The rows come from 4 hidden closed curves, with some noise, and rows from the same curve form a group. Each curve winds through 8 dimensions. The rows are also pushed far along 4 directions, which tell nothing about the answers.
In the rows, zero is written as 128.
Some rows, each with its group after it:
[141 155 152 116 132 129 124 119 148 103 107 122 135 124 125 144 148 150]	Gaz
[145 160 120 114  95 146 133 140 138 159 113 138 114 122 142 149 102 134]	Gaz
[144 138 116 165 149  94 129  80 181  87 131  52 162 157 130 147 160 147]	zan
[131 130 111 150 137 105 132 113 146 143 130 111 133 134 155 146 118 128]	zan
[ 89 126 101 151 131 128 130 122 141 121 130 119 131 127 124 142 117 124]	Miz
[127 114 107 131 117 129 127 130 145 118 126 139 130 115 124 141 107 134]	Miz
[161  84 154  93 123 175 159 135 149  76 148 128 104  80  87 128 127 134]	zan
[160  74  93  97 160 146 166 119 148  60 115  74 108 156 110 107 164 138]	Para
[147  77 127 122 126 149 127 109 145  81 140 110 130 125 106 124 157 136]	zan
[129 107 106 130 148  94 107 118 105 111 115 104 122 149 131 108 143 134]	Para
[125 125 122  96 110 184 108 185 100 189 120 182  91 149 152 138  96 127]	Para
[110 147 133 140 144 116 109 140 105 140 133 121 131 149 130 122 127 122]	Miz
[141 149 104 125 162 159 138 115 129  49  96  41 121 201 105 140 170 118]	Miz
[145 154 123 134 125 137 149  98 166 115  98  92 136 144 133 150 161 121]	zan
[148 161 114 125 130 139 115 146 110 138 114  98 114 162 134 142 115 126]	Gaz
[ 98  79 103 130 146 158 108 133  94 105 127 122 102 157 109 130 131 111]	Para
[136 127 163  94  95 160 130 153 106 112 145 176 113  75 103 123 104 128]	zan
[161 156  83 125 146 161 144 137 156 100 106  70 129 208 152 159 131 141]	Para
[108 137 148 162 133  85 119 104 144 112 161 122 155  95 135 130 121 143]	Gaz
[119  38 112 130 155  80 136 100 109 110 137 142 124  86 123 104 134 126]	zan
[116  92  92 125 179 126 147 104 136  80  75  75 126 174  93 119 191 110]	Miz
[127 120 127 120 139 155 150 146 117 109 146 119 107 121 117 125 109 112]	zan
[154 100 123 133 133  78 136  94 155 117 111 119 141  94 119 128 140 143]	Gaz
[138 211 131 132 118 139 154 116 164 146  87  99 131 149 151 166 136 120]	zan
[120  95 144 104 109 133 115 146 111 125 159 173 125 108 125 102 115 146]	Miz
[ 75  85  97 149 131  72 123  77 119  97 131 115 141 109 105 101 150 124]	Gaz
[161 143 135 120 135 152 132 128 125 105 106 101 119 139 111 145 137 119]	Para
[131 158 145 102 122 158 139 141 150 136 133 127 120 136 144 148 126 160]	Para
[105 118  95 145 143 115 124 113 117 144 121  96 112 153 141 128 128 116]	Gaz
[155 144 165  88  89 173 145 173 162 166 149 188 118  72 137 154  84 163]	Miz
[122  95 145 115 156  88 136 115 145  89 134 112 125  96  86 104 140 151]	Para
[165 207 159 103  91 136 137 121 166 130 116 129 143 131 157 155 131 163]	Miz
[106 130 117 130 139 107 113 113 131 153 104 129 124 144 146 140 140 139]	Para
[156 132 128 107 141 186 157 149 134 113 103 107 108 156 107 140 142 109]	Para
[105 136 117 138  99 144 113 150 127 149 141 162 133 132 130 125 101 116]	zan
[147 234 141 127  95 124 172 122 196 160 111 120 156 123 164 157 117 145]	Para
[157 182 114 138 145 135 129 106 175  92  84  52 148 202 125 158 171 138]	zan
[132 123 122 121 131 136 145 139 146 142 110 141 135 117 122 139 135 130]	Miz
[163 150 123 120 151 145 142 155 112 135 117 107 125 165 143 133 125 113]	zan
[132 164 104 110  93 202 141 168 124 152 121 148 106 173 154 135 103  99]	Miz
[149 132 125 129 124 161 119 136 115 120 120 131 130 146 153 141 139 117]	Gaz
[183 108 171  97 111 145 167 133 177  85 154 141 142  42  91 141 118 166]	Miz
[129 142  99 132 125 157 128 173 100 169 145 129 114 167 146 122  90 107]	Gaz
[ 84 136 143 154 111  54 101  75 136 142 116 156 152  76 135 131 140 140]	Gaz
[108 115 135 126 145 128 151 121 157 138 137 126 129 126 128 136 135 141]	Para
[132 128 124 151 115 144 106 135 100 145 125 153 133 128 158 133 124  99]	Gaz
[122 142 116 142 118 124 134 105 168 116 136 106 141 132 145 152 127 145]	zan
[146 149 168 105 115 133 124 127 149 108 120 146 133  93 118 144 136 158]	Gaz
[163 186 173 115  85 144 117 163 127 148 135 181 148  96 133 138 100 138]	Gaz
[132 102 116 123 137 132 139 137 137 154 125 141 128 130 142 129 130 131]	Miz
[127 113 115 138 122 138 105 160  77 161 127 168 133 148 130 113 115  92]	Para
[ 78 185 128 182 109  72 101 129  83 206 153 164 149 110 180 131  76  98]	zan
[153 114 111 130 133 134 109 127 113 110 111 112 127 140 128 145 132 128]	Miz
[111  98 134 133 125 105 129  98 119  89 149 125 134 108 110  95 143 117]	Miz
[117 132 148 121 133 153 112 155 115 162 130 162 113 124 149 136 120 127]	Gaz
[138 138 164 118 123 148 133 136 149 121 139 143 138 110 108 155 121 147]	Para

New rows, each followed by its group:
[125 143 141 129 125 102 126 100 160 124 117 123 156 128 134 136 159 155]	zan
[141 101  95  95 139 173 154 151 152  99 115 116 107 163 121 129 129 141]	Para
[105 125 115 119 129 142 133 118 132 123 118 123 106 129 137 145 126 130]	zan
[151 156 150 128 117 125 114 119 164 117 119 115 143 128 115 145 139 150]	zan
[111 123 118 138 165 119 120 134  86 147 126 108 114 159 146 124 132 108]	zan
[115 174 158 158 112  74 127  85 138 159 141 123 157  88 158 140 133 137]	Para
[139 111 117 139 124 139 129 145 105 135 136 140 127 128 121 116 110  97]	Para
[106 107 162 136 137  76 114 115 130 131 145 156 145  76 101 118 125 146]	Para
[146 133 129 118 113 140 144 133 164  96 135 128 141 121 108 134 120 141]	zan
[ 99 160 122 152  89  72 101  98 109 188 126 152 146 101 162 130 115 128]	Gaz
[126 103 111 149 145 118 128 132 109 121 130 122 135 141 113 112 127  98]	Para
[ 79 105 102 139 178  91 122 114  96 132 105 108 109 158 131 120 144 112]	zan
[ 87  57 102 159 161 113  88 111  75 126 130 126 122 153 119 125 143 102]	Para
[105 109 136 117 123 108 129 135 131 142 145 152 108  84 119 105 106 137]	Para
[119 138 118 133 154 148 122 167 101 142 121 123 124 181 117 122 121 104]	Para
[101 105 107 159 118 122 109 110 106 139 145 137 133 126 147 137 117 112]	Para
[116  95 121 146 131  95 118 115 103 121 147 141 143 110 134 111 124 120]	zan
[140  97 173 117 145  90 138 103 132 102 154 128 128  58 115 127 132 158]	zan
[126  22 128 134 169 102 110  96 104  81 137 118 128 113  93 121 163 134]	Para
[143  83 136 109 145 127 147 129 131  59 147 118 115  93  83 118 116 138]	zan
[ 96 148 113 158  98  98 100 124 108 183 150 163 144 120 177 129  96 127]	Para
[113 142 121 142 145 108 117 103 125  97 127  84 129 159 129 125 145 128]	Miz
[142  98 144 109 146 126 157 134 163  88 133 124 126  92  78 118 130 143]	Miz
[152 116 156  93 126 160 142 144 118 111 130 136 114 125 109 106 145 120]	Miz
[154 184 138 107 110 166 148 125 154 130 114 105 117 139 155 161 132 146]	Para
[123 136 144 138 130 106 123 146 134 169 127 159 138  91 119 133 107 126]	Miz
[149 132 134 117 144 185 122 178  84 138 128 128 114 176 119 129 123 101]	Para
[121 124 123 109 111 145 117 134 114 141 109 159 124 139 138 122 142 126]	Miz
[139 100 138 128 138 143 117 116 124  92 135 115 126 126 109 153 134 138]	Para
[ 93 132  86 146 159 142 122 113 135 121  93  77 118 205 127 134 164 104]	zan
[142 115 132 134 126 114 119 117 122 117 114 131 127 108 108 132 127 117]	Para
[100  79  96 109 142 139 127 113 119  89 106 112 104 144  99 115 153 128]	Gaz
[195 140 116  81 129 197 173 164 151  90 120  94 107 164 126 129 131 138]	Para
[158 132 121 124 157 157 123 150 108 126 122  92 112 176 134 142 131 122]	Para
[151 252 116 133  99 140 132 145 146 166 115  89 142 183 169 169  97 143]	Gaz
[157 173 171  99 104 141 162 119 176 123 116 135 124  77 123 159 123 149]	zan
[140 108 115 131 136 116 133 124 144 103 117 124 137 129 106 132 127 132]	Para
[135 121 127 118 110 123 127 119 119 128 126 152 115  92 146 148 103 138]	zan
[ 87 101 121 151 148  62 125  86 148 125 134 124 155 115 127 124 146 152]	Para
[ 76 123 103 146 146  71 118  95 130 131 113 108 134 139 121 115 145 135]	Gaz
[176  99 154 116 157 115 145 124 162  91 132 111 129  96 101 130 138 149]	Gaz
[ 90 131 127 154 122  46  94  94 120 158 135 147 153 102 152 117 127 148]	Para
[111  99 132 127 114 134 100 138 108 115 136 155 124 115 100 113 122 121]	zan
[121 130 133 108  96 174 141 154 142 153 136 170 110 110 130 133 103 122]	zan
[123 145 102 146 128 130 110 144 120 177 100 138 124 146 152 157 111 115]	Miz
[124 156 129 144  91 108 102 116 112 142 122 154 141 105 138 137 110 121]	Para
[120 100  92 112 151 186 150 150 101 112 107 108  91 177 119 119 139  83]	zan
[172 129 123 119 156 143 138 146 146 131 111 103 126 162 131 149 128 138]	Para
[101 169 101 148 127 114  95 157  96 188 122 141 130 180 170 125 104 116]	Para
[133 143 129 124 129 147 140 147 156 156 138 129 128 148 149 139 119 138]	zan
[127 103 110 142 152 133 131 147 119 147 116 129 119 149 116 127 119  96]	Para
[122  92 138 113 130 147 133 172 126 146 152 172 126 121 104  97 114 121]	zan
[132  85 136 110 146 166 109 168 101 150 134 165 100 133 139 122 123 124]	Gaz
[133  96 141 113 125 171 114 142 112 102 144 138 110 119 104 147 114 133]	Para
[140 142 148 125 129 167 112 175  82 162 137 150 122 149 126 130 112 103]	Para
[146 132 145 115 119 134 141 115 128  75 129 119 122  91 103 136 124 130]	zan
[169 141 146 121  89 127 136 121 154 113 136 150 157  94 130 138 123 146]	zan
[124 126 130 121 179  88 150  84 154  62 110  63 128 131 110 144 162 158]	zan
[143 115 117 128 124 119 122 121 127  98 118 127 133 123 112 130 124 127]	zan
[133 141 137 116 119 146 154 133 124 109 140 130 119 101 129 134 107 122]	zan
[114 107 147 119 133 160 107 148 106 115 153 145 103 108 122 127 113 130]	Gaz
[114 128 144 114 135 140 137 119 159 115 130 121 118 116 113 154 130 156]	Para
[163 111 114 106 140 151 134 149 147 118 112 123 114 150 123 147 118 145]	Para
[135 125 129 127 108 135 126 118 158 124 116 138 138 122 117 133 140 132]	zan
[122  90 110 119 121 171 116 148 114 129 145 140 100 139 135 131 110 124]	zan
[133 149 108 150 110 150 120 118 135 140 117 111 141 166 149 142 143 107]	zan
